All groups share one centre, and each spreads out both ways along 11 directions, with some noise.
In the rows, zero is written as 128.
Some rows, each with its group after it:
[ 73 130 138 142 148 137 138 131  75 174  72  47 197 145 125 188  93 134
 112 174 152]  Z824
[164 147  98 107 112 132 141 211 150 185 140 121 115 117 109  97 146 139
 149 134 111]  Z252
[128 124 149 123 134 130 139 132 117 103 150 133 161 166 195 143 164 182
 114 113  99]  Z644
[131  80 144 134 157 157 127 175  63  77 130 139 159 148 169 164 120 169
 122 115 131]  Z702
[124 137 164 141  94 114  87 140 130  65 103 192 170 151 112  99 135 158
 114 143 132]  Z644
[167 140 163  54 149 175 124 170  77  53 125 166  56 138  81 132  58 165
  99 189 150]  Z644
[ 75 141 154 124  95 102 140 142 139 119  89  82 129 154 126 120 136 144
 120 118 115]  Z644
[101 127 114 124 136 144 119 130  89 165  99 154 132 112 170 170 123 149
 131 153 103]  Z889
[105  89 116 124  93  94  98 192 188  66 143  82 104 111  70  68  98 142
 143 119 150]  Z889
[142 155 159 111 106 107 117 118 133  97 144 155 153 151 123 106 115 154
 112 132 134]  Z85
[134 145 131 140 122 134 116 160 110 113 105  92 119 165  66 112  98 113
 114 152 141]  Z824
[ 99 188 167 134 116  92 126 123  93 146 175  92 190 179  77 152 100 171
 100 112 164]  Z824
[119 139 116 137 130 142 135 146 141 153  93 102 135 141 133 124 155 130
 130 151 126]  Z252
[133 105 139 146 123 112 122 136  97 102 120 136 112 159 154 132 136 151
 130  78 116]  Z644
[141 134 138 147 147 141 102  90 101 120 137 157 133 144 138 133 142 149
 115 116 152]  Z85
[158 129  95 166 141 133 107 127 132 106 118 102 138 169 113  98 138 143
 127 147 139]  Z889
[131 123  86 155 127 131  90 127 126 130 125 140  88 141 135 112 150 161
 136 132 121]  Z889
[103 122  89 178 115 111 104 113  80 177  40 105 115 141 154 146 124 146
 146 134 115]  Z889
[155 172 129 124 119 130 110 167  99 136  97 131  94 168  64 100 118 163
 118 163 146]  Z252
[ 97 126 145 125 102 113 100 105 117 111 145 154 125 118 122 144  99 129
 128 100 141]  Z644
[ 95 111 120 140 136 118 138 138 119 118 115 195 135 115 131 148 168 150
 131 136  75]  Z889
[144 121 128 124 130 119 133 166 112 123 110 125  89 154 136 112 154 175
 132 107 118]  Z824
[ 85 109 138 127 114 116 136 149 125 117 129 156 167  98 129 154 119 110
 137 128  94]  Z644
[120 110 135  99 152 131 125 119  78  89 172 168 106 117 121 175  90 174
 122 136 122]  Z252
[114 131 144 123 120 110 165 156 115 148  95 126 124 140 119 138 157 128
 131 111 100]  Z889
[158 135 140 128 128 141 145 173 138 145 107 152 192 127 140 114 153 120
 127 154 116]  Z252
[116 139  71 157 104 170 101 202 165 175 118  79 152 135 135 109 141 105
 142 182 112]  Z85
[112 173 103 136 129 152 125 129 116 178 157  98 105 146 108 152 114 106
 115 139 125]  Z824
[134 132 131 101 104 147 122 165 127 157 150 138 114 122 195 137 136 144
 136 108 110]  Z252
[130 106 135 151 172 192 136 165  76 108 117 144 157 161 148 168 158 132
 114 140 117]  Z85
[136 149 140 140 118 181  90 141  81 119  94 168 180 167 171 140 126 127
 103 178 119]  Z85
[107  81  95 176 138 149 163 177 114 153  71 109 144 145 198 158 185  98
 148 115  57]  Z644
[129  94 181 102 151  92 170 111  75  75 116 138  85 139 124 156 115 167
 121  66 130]  Z85
[170 140 155 142 154 126 148 124  70 131  81 163 126 163 112 134 150 140
 119 125 125]  Z644
[129 131  84 145 150 163  86  96 186 110 119  89 142 139 163  86 173 187
 124 208 161]  Z702
[ 99  88 102 111 137 189  70 157  75 114 143 150  75 120 233 165 118 224
 132 141 126]  Z702
[ 76 106 141 142 120 106 128 100 146 123 156  66 151 122 142 140 114 101
 130  82 146]  Z889
[ 84 125 151 145 130 119 126  90 125 121 110  63 159 150 134 143 108 117
 114 119 153]  Z252
[102 170 102 148 116 103 135 168 121 200  38 106 127 138  46 122 138 136
 134 186 121]  Z252
[143 141 128 113 135 163 133 156 110 137 172  85 103 151 152 140 109 105
 114 108 136]  Z702
[183 107 140 196 169 177 116 159  55 122 136 130 199 181 133 145 147 131
 120  93 167]  Z702
[110 118 141 143 134 125 128 140  89 133  64 117 159 138 119 143 120 150
 127 151 140]  Z824
[107 125  95 162 112 115 118 146 128 170  72 111 118 134 139 113 162 146
 148 125 111]  Z644
[108 183 108 142 118 116 126 114 111 182 102 113  69 174 105 130 172 170
 114 125 118]  Z252
[154 135 147 139 133 116 157 132  88 119 108 100  92 189 130 127 151 137
 117  77 116]  Z889
[140 135 148  92 137 145 147 131  92 122 168 156 109 136 154 163 119 136
 113 111 104]  Z702
[129  97 109 145 144 129 152 128 145 135 121  61  89 141 148 124 144  86
 140  86 122]  Z824
[146 124 117 146 155 115 148 128 164 120 133  94 140 137  74  98 160 128
 135 129 152]  Z85
[151 126  85 162 126 111 111 141 106 157  95 121 137 122 100 115 110 133
 150 152 135]  Z889
[ 73 139 134 152 133  88 129  83 117 124 114 121 146 141  79 148 130 140
 119 127 129]  Z252
[137 167 100 158 121 148 107 147 169 145  69  86 157 178 128  73 179 153
 120 201 135]  Z889
[114 118 153  89 124 127 140 144 123  84 113 133 119 129 126 133  94 139
 116 164 118]  Z702
[152 102 105 145 132 122 115 144 141 124 146 128 117 112 118 105 128 126
 152 111 136]  Z252
[103 142 119 110 132 122 156 148 163 148 203 118 130 127 133 145 173 159
 128 108 103]  Z85
[106 193 111 141 103 128 136 151 177 200 144 108 163 163 140 104 214 150
 120 129  98]  Z702
[ 95 111 117 118 140  65 192 221 103 172 152  58 170 109  58 167  92 150
 153 117 120]  Z824
[168 156 123 151  96  92 125 133 128 151  51  79  58 189 109  66 146 132
 132  97 134]  Z85
[ 71  72  78 168 113  75 130 100 185 108 158 105  60 112 153 116 193 158
 163  51  87]  Z252
[167 153 117 122 138 143 113 111 152 114 139 149 150 122  89 106 113 118
 118 193 153]  Z702
[109 137 118 117 123 130 123 169 102 146 106 128 109 133 118 140 120 162
 130 145 112]  Z824
[ 87 130 135 155 105 122 107 101 153 117 163 105 154 167 200 130 174 139
 124  74 119]  Z644
[ 95 202 145 120  83 131  71 125 123 133 127 190 146 162 108 119 137 177
  97 176 124]  Z824
[ 93  92 118 160 118 128 110 170 103 143 115  95 116 146 160 139 147 176
 141  77 123]  Z702
[133 148 175 138 106  78 131 118 105 113 120 174 156 148  82 120 128 125
 120  86 128]  Z702
[117 147 139 123 103 129 112 167 113 123 120 154 119 161 144 122 148 167
 118 125 101]  Z85
[130 126 136  79 132 179 125 179 124 145  86  77 110 116 157 124  87 132
 123 180 160]  Z889
[140 129 122  85 153 167 167 140 104 147 216  96  79 125 161 178 100  93
 120  94 111]  Z702
[ 74 151 116 122 172 108 149  64  50 117 167 141  75 152  47 208  91 180
 103 148 122]  Z252
[128 128 126 133 128 143 110 125 136 116 131 113 153 138 124 120 126 133
 119 143 148]  Z702
[159 131 105 153 155 166 118 139 127 132 160 117 155 144 122 122 136 117
 123 150 143]  Z85
[106 130 145 123 142 113 149 121 140 143 141 115 198 126 160 145 161 171
 123 132 132]  Z824
[121 119 109 135 115 115 154 193 177 104 104  34  91 189 108  80 161 147
 130 131 109]  Z889
[ 46 126 136 144  67  66  73 133 108 140 104  75 103 128 107 126  81 176
 143  71 160]  Z824
[151 120 134 130 137 115 164 151  96 138 120 125 104 152 116 138 138 124
 133  89 109]  Z85
[153 131 150 119 162 158 161 117  94 111 132  96 126 171 165 153 138 142
 107 122 132]  Z644
[ 75 126 182 130 178 114 174  37  99 123 125 149 126 142 158 179 205 180
 112  74 137]  Z85
[165 116 123 166 129 103 163 194 112 128  46 145 149 176 113  96 192 151
 139 131  77]  Z644
[ 81 140  76 157  68 100  74 124 189 183  97 114  74  98 136  83 165 138
 163 114 121]  Z824

New rows. What belongs after each?
[147 165 166  81 135 165 154 168  97  92 124 181 108 174 130 142 148 156
  93 161  96]  Z644
[151 163 134 146 139 164 119  89 111 142  68 110 138 180 171 121 149 122
 103 156 142]  Z85
[104 107 130 128 130 135 157 150 112 127 128 118 119 137 160 160 141 122
 129 103  88]  Z644
[ 77 171 117 109  82 139  51 122 147 151  83 145  99 119 140 102 124 191
 124 194 153]  Z644
[163 183 148 101 108 137  97  72 144 103 198 138 149 160 170 108 107 148
  97 135 150]  Z85
[ 87 120 165 128 103 129 129 151 108  96  70 129 124 153 130 131 125 129
 116 126 109]  Z644
[104 124 163 146 132 126 148 104 150  94 136  87 150 164 126 116 147 106
 114  88 143]  Z889
[123 146 120 122 181 146 161 115 102  98 142  99 125 166  69 162 108 151
  98 181 139]  Z252
[157 104 155 110 142  89 190 142  85 102 109 131  76 135  73 144  88  91
 136  77 108]  Z702
[ 96 113 101 128 117  83 176 182 175 162 169 100 113 100  93 120 167 120
 154  86  86]  Z889
[164 163 186 108 134 182 131 121  74 138  59 144  86 173 156 122 149 124
 100 111 153]  Z889
[ 52 137 147 153 104 137 117  98 138 153  89  99 125 114  95 150 110  36
 119 114 135]  Z644
[139 191 215  81  70 116 104 158 112 103  64 113 129 189 131  79 114 179
  92 128 159]  Z889
[ 68 109 127 148 148 192 123 142  96 148  94 117 165 146 194 182 154 128
 109 155 106]  Z85
[121 137 135 116 124 115 132 124 109 142 145 134  96 125 114 141 120 140
 124  97 132]  Z644
[149 116 124 187 125 140 116 141 118 109 111 149 132 172 146 102 181 103
 130  85 100]  Z644
[143 137 134 130 167 137 155 105 103 146 119 117 160 128 119 153 125 124
 118 147 143]  Z644
[164 141 131 144 189 114 208 106  85 186 109 135 183 136 115 173 157 108
 129 129 111]  Z644
[103 140 136 109  95  94 115  92 127 153 126 121 133  97 159 144  84 124
 137 120 126]  Z85
[ 88 115 132 145 148 112 148 158  79 176  54  60 155 139 136 159 125 166
 139 130 139]  Z824
[105  56  79 170 121  58 121 150 107  37 155  83 158 152 113 141  66 190
 149 133  88]  Z889
[ 69 158 170 133  35  75  91 153 140 164  82 128 125 142 163 102 151 162
 132  70 110]  Z252
[ 96 118  91 123 143 153 135 195  46 185  47 116 106 113 105 185  81 141
 137 198 107]  Z824
[ 92  98 130 136 116 103 103 127 105  91 111 155 151 109 131 147  91 155
 138 135 121]  Z889
[118 146 170  85 104 135 147 181 171 110 123  61 121 157 122  91 139 136
 111 133 146]  Z889
[ 88  82 115 146 132  85 135  84 150 116 137  52 115 118 130 130 120 127
 142  73 152]  Z702
[ 86 138 145 101 115 124 148 166 140 128  75  82 122 132  86 129 110 117
 116 165 120]  Z644
[ 75  91 154 140 140 138 126 148 121  75 125 103 117 150 127 141 150 174
 120  90 141]  Z85
[141 127 117 156 145 120 135 150 112 142  93 102 157 133  85 121 121 129
 136 154 150]  Z824
[129 126 132 150 109  82 117 110 125 145 121  27 152 150 107 106  82 114
 134  88 182]  Z889
[185  92 121 133 195 174 184 109 129 121 153  90 121 150 208 139 184 127
 129 102 132]  Z824
[ 23  65 151 134 137 143 138 143  79 106  78  93 156 115 189 211 104 129
 121 110 109]  Z85
[ 88 162 148 119 125 136 113 135  56 158  89 162 161 150 145 178 113 195
 109 169 123]  Z824
[ 84 100 107 169 123  87 117  93 106 122 141 116 163 131 149 160 118 148
 137 106 109]  Z889
[109  91 128 126 126 144 139 163 109 108 111 106 102 128 123 137 104  94
 135 115 116]  Z644
[ 76 103 167 138  96  77 105 121  92  98  55 114 147 125 113 132  87 151
 132 108 148]  Z644
[149 139 104 115 146 167 149 170 111 150 114 144 137 128 153 156 130 129
 126 175  94]  Z85
[161 126 139 112 114 118 112 154 116  83 128 145 110 142 110 107  99 156
 122 130 130]  Z85
[ 93 126 167 137 100 161 102 138 100  82  20  57 143 198 184 121 113 127
  96 156 137]  Z85
[160 137 110 142 137 139 126 149 118 128 109 141 135 156 132 108 164 161
 125 145 119]  Z644
[103 140 176 134  98 120 120 154  89 113  73 174 208 128  96 145  90 103
 112 152 122]  Z702
[ 80 178 180 139 111 140 167  96 120 124  88  63 141 231 152 143 165  75
  81 104  95]  Z824
[ 44 104 146 160  78  75 115 138 110 146  25 101 102 129 114 133 118 121
 143  88 118]  Z644
[115 140 133 198  90  32  66  79 172 159 140 102 184 124  83  63 157 176
 156  55 204]  Z824
[108 149 156 118  89 104  73 102 109 142 118 129 155 114 143 126  76 152
 125 120 167]  Z889
[167 170 161 112 156 111 164 121 105 135 124 153 159 159 107 129 155 164
 113 137 126]  Z644
[ 87 143  94 128 119 142 111 137 152 132 129 157 144 128 170 137 162 181
 129 183  88]  Z889
[ 75 134 130 139  80  78 120 109 139 168 127  98 148 107 154 143  99 109
 142  92 120]  Z85
[ 77 139 131 142 117 117 108 110  78 144  71  66  67 166 110 142 103 151
 116 107 146]  Z252
[162  99 195  96 177  98 196 102  70  62  96 138 116 156 113 152 115 151
 109 100 133]  Z85
[ 90 134 133 137  99 123  66  92 133 111 123 139 165 120 153 132 107 163
 123 151 149]  Z889
[103 126 136 116 114 151 103 128 160 119 140  99 133 117 145 114 120 130
 125 141 160]  Z889
[107 186 162 104  71 125  61 121 150  92 141 186 103 156 125  90 137 187
 102 139 136]  Z644
[ 97 164 138  81  84 141  69 131 158 100 177 160  87 117 116 104  98 180
 108 154 148]  Z644
[154 106  69 153 140 142  95 142  91 143 109  97  95 130 142 131  94 159
 153 163 138]  Z889
[161 122 113 156 143 122 162 124  74 194  51 133 116 130 125 150 132  82
 145 118 100]  Z85
[101 132 149 130 118  92 137 107 129 135 119 118 127 130 137 135 130 139
 128  97 125]  Z85
[ 85 100 149  86 156 131 162 108 125  90 117  85  88 136 165 153 142 186
 121 129 136]  Z85
[ 80 116 124 157 148  98 167  81 146 101 133 104 124 160 138 141 189 142
 126  89  88]  Z252
[122 130 131 119 130 128 136 138 134  86 134 138 122 156 120 121 151 176
 115 155 106]  Z252
[134 169 108 125 152 186 112  69 141 163 134 138 167 111 153 144 131  97
 110 202 148]  Z702
[164 144 145 102 152 108 162 161 151 115 209 126 183 148 119 118 167 196
 124 123 127]  Z824
[169 180 157 114 108  75 132  99 125 123 121 197 125 147  98  93 150 169
 118 122 121]  Z85
[174 142  93 130 169 168 140 154 115 163  68 148 140 135 121 124 159 155
 123 219 130]  Z644
[153 143 104 133 138 176  94 130 126 118 116 111  91 163 136 110 123 122
 109 163 141]  Z824
[139 137 127 126 130 111 131 121  84 161 142 112 118 138 147 150 103 143
 130 100 131]  Z889
[126 163 137 114 104 110 110 101 148 127 135 108 113 151 148 105 144 156
 117 115 139]  Z85
[ 92 156 129 134  82 142  99 154 128 144 100 135 144 155 168 124 149 153
 116 151 103]  Z85
[169 122 122 166 168 141 124 112 148 143  85  96 211 149 149  94 194 167
 129 165 179]  Z824
[104  74 138 155 143 115 120 137  92 103  92 138 149 102  96 147 108 131
 135 121 144]  Z85
[146 118 152 132 162 167 145 104  95  89 124 124 145 158 147 158 120 100
 108 141 136]  Z824
[ 74  95 156 119 116 112 117 113  98  95  70  92  89 140 167 143 108 159
 119 104 137]  Z85
[174  93  93 182 171 150 135 127 100 138  69  78 167 189 230 121 194 191
 140 135 121]  Z644
[ 65 113  61 144 129 100 156 145 130 135 142  94 130 159 194 171 164 189
 136 146  32]  Z889
[113 100  84 195  86  64 100 167 134 168  93 174 124  94  89 103 153 121
 177  72  96]  Z644
[133 142 163 139 116 162  81  70 143  67  93 169 145 166 170  92 152 130
 100 146 148]  Z824
[ 31  95  93 159 115 155  92 200 141 147 125 120 130 103 136 150 172 170
 150 133 111]  Z85
[129 172 145 136 129 103 131 198  70 165  59 145 189 163  59 131 129 212
 118 195 139]  Z824
[ 68 111 151 133 105 156 110 121 114 106 126 104  60 120 103 153  77  37
 116  79 139]  Z644
[170 173 157 107 125 143 135 134 111 117 167 184 148 148  95 130 118 114
 106 135 128]  Z702
[112  93 126 173 155 112 155  94 107 124 139  97 120 152 136 157 150  99
 134  51 115]  Z889
[ 95 148 170 112 128 133 141 125 106 101 109 102 153 178 144 151 128 150
  97 142 125]  Z252
[122 158 126  84 129 168 145 147  85 185 213 131  81 126 185 195 112 107
 120  88  94]  Z702
[102 120  84 214 143 126 102  65 164 183  32  56 149 147 148  93 198 132
 146 152 165]  Z702
[109 129 136  97 132 147 127 136 128 115 139 128 120 114 110 144  96 119
 121 159 139]  Z644
[ 83 136 113 153 123 127 128  99 137 161 106  98 134 141 168 145 167 129
 133 116 112]  Z889
[140 145 130 122 119 169 127 192 114 143 138 114 143 146 120 129 110 111
 111 143 122]  Z702
[199 178 110 104 131 149 120 132 121 146 186 194  68 137 106 107 136 148
 122 129 123]  Z702
